The first 5 rows are patterns. Each new row is the sum of 2 different patterns, raised or lowered, with some noise. Before adding, each is slid sideways (what falls off one end comes back at the other) and multiplied by a number that may be negative. Names go in the order of the patterns.
In the rows, zero is written as 128.
Known rows, each followed by the names of its patterns:
[127 127 113 136 140  93 136 112 153 147 157 123 107 130 147 100 148 124
 150 162 105 124  96 125  99 127 139 148 118  99 139 134 110 141 125 149
 104 106 147 129 104 152 144]	K_326
[ 97 145 154 104 144 162 146 137 146 154 124  99 104 118 147  98 153 160
 125 127 162 143 148 146 154 129  99 159 142  98 151 149 161 146 137 132
 145 117 124 122  96 131 137]	K_565
[112 121 149 136 102 147 119 109 133 154 133 120 126 131 152 142 131 122
 131 151 144 147 117 100 142 148 137 129 159 116 157 116 103 142 139 103
 160 161 144 149 104 137 110]	K_720
[158 106 102 154 140 148 127 123 161 115 139 122  98 133 141  99 158 147
 148 104 151 132 139 161 114 156 134 132  98 162 128 149 116 160 131 129
 137 111 129  98 151 126 104]	K_956
[ 96 136 105 123 133 144 122 127  93 119 115 116 156  99 105 134 135 144
 136 152 153 117 121 158 139 135 159 101  99 105 156 102 144 119 126 141
 108 149 153 109 115 122 101]	K_814

New rows, each followed by the names of its patterns:
[101 123 119 140  99 134 132 121 144 136 126 163 115 128 106 164 109 123
 108 101 141 122 128 135 166  80 146 119 140  93 118 124 107 135 133 161
  90 126 148  83 166 171 118]	K_956 K_814
[120  91 139 155  99 142 161 101 147 146 163 151 135 151 143  92  98 119
 144 115 147 149 148 125 170 130 137 128 155 146 104 143 157  92 150 132
 137 158 139 153 147 138 130]	K_326 K_565
[113 116 116 108  77  89 115  89  75 115 116  99 117 107  92  82 114  85
 107  87  75 114  97  80 116 124 109 117 102  99 143 102  90 117  95  99
 104 112  84  71 116 136 127]	K_565 K_720
[156 204 211 206 153 180 164 152 167 188 145 184 139 142 172 177 185 172
 180 203 156 147 158 172 143 179 147 208 197 209 202 158 173 222 139 173
 197 184 177 143 166 136 151]	K_326 K_565
[150 115 116 114 134 116 106 128 134 112 127 131  92 129 159 157 106 146
 133 124 145 105 127 117 112 123 158 153 158 166 102 152 117 112 106 144
 133 137 143 129 123 103 167]	K_720 K_814
[139 113 140 127 118 130 134 128 146 152 132 102 128 135 150 153 112 169
 125 137  97 137 147 149 141 155 150 134 133 107 137 124 140 126 123 145
 120 100 163 154 135 130 140]	K_326 K_956
[149 142 120 130 137 111 108 154 111 110 109 126 102 113 133 147 122 124
 170 103 119 125 103 142 145 107 135 123 138 158 111 135 150 125 134 146
 115 128 103 115 109 132 124]	K_565 K_956
[127  97 125 129 137 108 135 151 135 103 154 128 154 151 161 127  98 149
 148  96 154 139 161 162 122 127 122 119 109 126 117 143 129  93 147 148
 101 145 150 151 121 129 155]	K_326 K_565
[ 80  98 100 129  51  98 105  46  88 105  56  91  65  87  92  29 111  85
  79 100  61  62  87  33  69  63  78  50  70  43  66 112  70  52  92  93
  53  80  48 104  34  56  92]	K_956 K_814
[125  83 140 153 163 133 180 102  90  85 155 130 125 109 139 121 111 122
 168 128  94 118 126  75 114 106 123 142 129 109 158  88 134  91  99 116
 105 124 127 114 162 110 146]	K_326 K_814
[ 95 152  94 125 123 164 105 108 119 114 119 118 119 139 173  86 125  92
 133  82 123 134 133 132 107 156 112 117 153 103 155 132  92 132 114 112
 146 112 135 119 122 154 130]	K_326 K_956
[141 149 110 139 171  91 180 162 142 157 112 107  76 145  90 134 156 176
 124 112 116 136 109 140 162 131  94 121 164 154 123 189 176 127 129 157
 157 156 139 119  96 138 183]	K_326 K_814
[117 131  93 106 120 129  97 150 118 146 180 123 120 179  98  89 146 104
 118 111 135 124 112 128 155 171 131 121 174 105  88 133 139  99 116 100
 106 105 135 160  90 109 150]	K_565 K_720
[ 71 107 108 112 118 106  88 102 117 121  85  96  97 124  87 118  91  97
 137 107  91 119  72  77  78  74 127 101 101 108 102  70 115 138 105  95
 133  92  93 102 105 117  89]	K_720 K_814
[100 117  77 125 154 129 100  92 144  93  87  95 102  82 105  91  80  80
  96 147 110  90 122  86  95  59 106  80 117 117 109 107 137 113  84  93
 124 118  84 149 114  89  82]	K_565 K_720
[141 104 115  93 127 114  98 144  89 119 159 125 130 131 152 128 128  99
 166 160 126 150 127  74  81 142  89 164 115 142 153 115 132 145 131 103
 132 121  98 116 107 134 136]	K_720 K_814
[162  95 158 160 104 168 144 131 158 162 160 154 135 106 148 156 106 143
 168 134 165 173 159 163 127 183 153 103 157 131 103 132 131 173 155 118
 128 144 102 155 151 127 114]	K_565 K_814
[178 165  99 145 116 120 131 158 161 173 114 117 137 135 117 162 140 144
 129 113 144 144 131 165 146 136 138 141 154 150 103 147 137 172 168 164
 116 125 156 162 113 178 131]	K_326 K_720
[136 110 143 112 152 148 107 141 135 158 119 168 120 143 145 131 150 155
 112 126 118 127 146 148 170 140 146 139 119 155 129 148 164 132 111 157
 142 150 122 112 111 143 159]	K_326 K_720
[139 110 133 119 113 124 128 121 107 128 118 146 135 144 113 149 113 121
 122 115 147 109  96 133 127 142 166 144 110 139 133 107 126 115 137 174
 125 133 154  87 129 136 109]	K_720 K_814
[ 87  95  75 142  77 140 169 103 101 171 102 116 109 157  92  83 130  95
  96 111 127 137 157  93 117 110 111  80 105  80 104 137  83 154 118  95
 151 119 150 144 108 126  93]	K_565 K_956
[ 97 104 109 107  88 123  74 111 110  46 122  67 127 120 157  77  88  91
 131  53 125 102 122 151  81 124  56 106  95  80 133 145  77  68 104 112
  93  93 114 120  88 105 118]	K_326 K_956
[ 94 143 116 142 126  85 154  95 149 129 119 121 112  93 161 114 153  93
 159 151 112 143  81 142  98 122 101 167 111 114 118 151 106 131 124 121
 100  76 158 116  79 166 111]	K_326 K_956
[144 127  79 171  83 115 176 128 138 152  98 128 104 122 149  93 153 159
 110 140 139 173  93 162 152 137 137 113 163 138 132  83 144 130 156 116
 135 117 116 149 141 119  84]	K_720 K_956
[168 125 126 117  98 151 175 102 142 144 152  91 169 112 157 187 114 148
 165 112  85 148 120 176 117 180 151 147 128 116 163  97 164 152 116 136
 117 125 159 143 131 124 132]	K_720 K_956
[162 180 149 157 164 168 210 176 146 157 168 135 161 152 168 190 165 173
 190 146 125 154 149 184 181 171 171 182 160 175 199 173 195 184 165 170
 175 184 194 155 135 147 186]	K_720 K_814
[148 131 136 130 162 138 109 154 126 123 184 170 150 116 179 132 152 129
 123 163 130 119 148 147 138 180 200 126 156 145 143 112 159 124 190 174
 148 152 137 151 145 130 122]	K_720 K_814
[131 100  94  85  90 136 116 114 101 115 125 132  90 103 122 106  82 135
  80 128 125 116 118 125  83  99  86  86 136 106 139 122 113 118 103 147
  82 109 113 112 104 109 110]	K_326 K_720
[147  96  77 124 127  73 126 116 118  82 132 141 103 132 129 118 105  97
  87 134 116 120 118 141 123 141 121  99 140  85 114 133  91 114  89  95
 123 108 135 137 132 146  97]	K_565 K_956
[149 176 146 121 114 150 143 134 154 172 154 154 169 156 153 153 144 122
 187 149 144 134 133 139 144 136 190 168 174 160 161 129 105 153 137 126
 146 149 133 113 159 179 115]	K_326 K_565
[123 144 174 149 118 169 177 158 157 125 129 167 130 159 133 189 152 194
 131 108 158 171 101 186 165 175 192 103 148 102 131 114 158 161 144 150
 111 141 153 149 160 136 163]	K_326 K_720
[131  96 167 129 117 161 122 148 115 116 148 131 141 108 118 125 125 107
 163 146 137 107 146 145 142 155 114 151 145 140 115 148 111 151 130 157
 131 144 127 130 122  88 153]	K_720 K_956
[138 155 142  93 132 105 138 128 121 121  75 104 145 133 118 157 131 131
 123  98 122 108  97 137 169 134 139 107  98 126 120 103 125 107  88 107
  86 109 125 111 109 101  86]	K_720 K_814
[102 110 121  98 106 124 100 129 121 132  92 145 113 119 167  94 150 102
 105  63 147 125 131  90 161 104 115 109  72 129  84 152 111 108 140  83
  74 145 142 125 104 117 134]	K_326 K_956
[159 115 146 137 143 168  93 135 155 129 172 160 183 177 135 138 181 145
 148 168  95 113 123 150 125 171 120 150 175 131 167 174 138 125 117 102
 102 161 101 151 164 153 130]	K_565 K_814
[159 161 132 190 152 156 144 175 151 179 152 105 152 168 124 125 168 141
 175 115 190 165 128 138 118 121  84 171 121 115 173 133 110 164 128 153
 128 126 196 105 130 142 117]	K_956 K_814
[ 99 171 146 129 163 151 146 116 105 163 162 127 181 166 142 191 143 131
 152 128 129 164 169 140 155 108 149 177 118 133 126 159  90 120 139 162
  90 132 135 104 183 173 192]	K_956 K_814
[115 169 175 133 147  99 139 106 124 137 160 135 103 155 129 111 144 151
 150 114 122 149 154 134 152 139 137 150 136 154 132  97 150 140 158 146
 173 126 144 128 127 128 152]	K_326 K_720
[148 132 117 110 138 140 159 129 129 115 107 180 172 162  95 156 125 154
 141 112 152 108 127 184 145 131 162 177 109 175 122 146 149 134 135 199
 127 129 140  97 188 159 153]	K_720 K_814
[130 101 156 160 147 130 154 177 149 162 138 124  91 164 164 114 141 174
 145 153 127 112 167 133 158 136 137 141 134  97 160 180 111 146 177 137
 147 135 176 151 100 121 149]	K_326 K_565
[102 108 122 115 158  89  93 142 131 123 145 154 144 115 110 155 144 109
 154  94 118 115 163 102 125 117 135 120 121 140 158 131 100 117  85  97
 114 105 128 140 131 103 131]	K_326 K_814
[ 77 108 153  73 141 123 134 128  87 115  82 108  68 101 124 138 101  70
 113 107 105 147 100 120  80  92 108 122  68 147 147 100 105 117 100 100
  69 106 115 133 144 153 114]	K_326 K_720
[ 89 151 120 159 134 123 138 111 167  88 117 121 125 122 123 120 154 107
 107  93  93 154 126 134 116 134 138 142  92 117 144 115  90 153  87 141
 133 135 135 136  94 116  86]	K_326 K_720
[104 124 132 123 113 165 139 116 150 168 100 161 128 135 134 116 123 137
 132 117 137 108 168 138 101 125 113 108 113 101 151 114  81 126 119  81
 167 159 146 101 142 115 142]	K_326 K_814
[151  73  90 132 100 161 147 136 118 138 112 125 101 110 150  77 118 155
 150 107 165 156 122 168 115 135 109 128  99 180 131 150 123 116 152 143
 121 101 107  92 115  94 112]	K_956 K_814
[130 152 114 100 177 127 167 129 132 140 134  95 162 172 143 111 164 129
 147 146 142 175 124 136 127 141 123 153 123 171 129 125 167 114 147  89
 141 109 119 173 113  99 174]	K_326 K_956
[112 155 171 106 188 164 179 151 154 152 139 175 123 172 162 166 118 159
 156 171 130 186 150 163 142 122 161 125 156 161 139 174 129 120 177 166
 145 153 134 191 151 176 141]	K_326 K_956
[150 149 126 140  87 106 119 138  99 146 109 123 121 121 153 130 108 126
 101  90  95 130 114 114 121 155 114 127  81 107  94 116 155  97  94 144
 117 137 116 122 157 116 136]	K_326 K_814
[117 156 135 161 154  78 153 122 134 130 153 135 108 133 114 101 108 152
 136  94 138 144 130 152 152 133 133 158 161 141  93  78 132 158 112 145
 177 112 153 137 109 152 147]	K_565 K_720
[120 142 183 144 175 219 207 143 195 142 188 184 128 198 140 170 208 212
 174 177 204 182 165 195 164 179 210 150 199 147 182 154 147 208 212 156
 138 166 171 135 160 178 197]	K_326 K_814
[119 152 122 141 118 126 140 136 142 172 159 129 122 121 150  86 164 128
 134 179  96 109 125 140 121 130 137 173 114 116 138 112 121 151 110 169
 127 130 130 150 115 160 169]	K_326 K_956
[118 108 100 100 105 134 114 139 101 121 112  77 102 128  96 112  99  96
 113 104 141  86  85 139 100  81 107 111 117  98 114 125 122 139 130 129
 111 141  83 114 132 112  81]	K_565 K_956
[134 125 121 130 114 156 130 124 148 119 143 189 106 105 117 159  95 149
 107 126 175 104 124 162 135  83 125 107 173 108 157 155 142 137 133 189
 106 153 179 117 135 160 129]	K_720 K_956
[198 186 160 200 150 180 171 186 156 175 181 179 152 194 191 175 174 158
 173 168 196 173 151 193 174 167 201 173 165 179 180 198 164 198 163 170
 168 164 161 199 166 205 177]	K_720 K_956
[146 133 131 172 113 148 141 160 104 142 124 170 119 146 148 113 169 151
 157 116 131 153 102 139 168 123 111 118 135 124 128 166 144 128 180 126
 133 163 110 134 112 143 133]	K_956 K_814
[172 160 206 225 161 186 194 161 166 160 197 220 164 183 206 133 182 191
 172 183 155 158 190 151 196 160 137 140 173 172 191 179 216 137 197 143
 152 197 172 216 164 182 190]	K_326 K_814
[ 39  81  68  61 101 104  83  43  98  85  72 106  68 109  64  64  71 100
  63 108  82  97  79  68  88  73  55  63  81  94  73 117  60  49  95  99
  70  89  72 113  93  69  70]	K_326 K_956
[107 154 124 119 107 147  97 128 108 137 152 111 147 128 110 133 106 141
 153 102 110 135 124 140  85 123  94 132 160 120 105 166  90 116  96 117
 128 127 139 107 155 106 112]	K_326 K_956
[ 92 134 153  86 109 147  90 132 124 131 100 144 107 144 135 123 165 115
 105 165 125 113 164 136  98 132 126 113  98 137 150 169 139 122 158  90
 126 148 126  98 107 107 101]	K_565 K_814
[124 139 116 139 161  99 142 132  88 120 131 108 156 144 126 163  97 141
  92  97  98 140 144 103 125 135  94 127 124 102 134 122 146 143 155 125
 111 113 144 155 130 111 114]	K_326 K_720
[154 134  96 144 149 143 175 162 120 185 136 144 104 129 118 172 159 148
 136 130 152 160 116 106 137 132 136 115 168 145 100 112 135 127 154 161
 174  98 164 106 166 153 111]	K_326 K_814
[149 105 162 168 110 116 172 144 143 159 121 100  80 168 112 110 133 136
 157 119 145 145 119 102 116  97  71 129 109  92 141 157  99 134 119 130
 118 125 166  95  80 108 120]	K_565 K_814
[ 76  85  76  90 118 121 109 128  80 128  77  64 120 107 100  96 109  93
  82  93 129 102  88 119 101  82  85  81 112 113  81 111 120  93 114 104
 100 134  88  79 141  88  92]	K_326 K_565
[146 142 123 159 141 138 107 109 139 165 139 136 153  98 167 133 103 132
 123 103 131 132 143 148  90 127 110  95 140 160 146  90 156 109 117 129
 134 145 106 107 141 151 141]	K_720 K_814
[136 163 174 150 161 139 142 181 171 160 166 174 165 178 170 144 127 167
 168 182 158 184 154 157 164 150 161 157 126 170 162 150 175 140 145 133
 140 132 185 173 152 150 165]	K_720 K_814
[ 65 111  69 102 103  97 121  75  78 116 123 123  98  89 123 105 118 110
  69  81 117  92 126 112 134  72 134  90  88 130  94 102 122 122  88 137
  79 119  78 113  95 113 111]	K_720 K_956
[138 147 160 162 110 174 155 133 172 142 187 144 123 164 152 117 158 177
 139 150 141 171 163 122 143 134 169 165 199 132 121 161 179 136 181 165
 192 180 128 170 129 153 145]	K_326 K_814
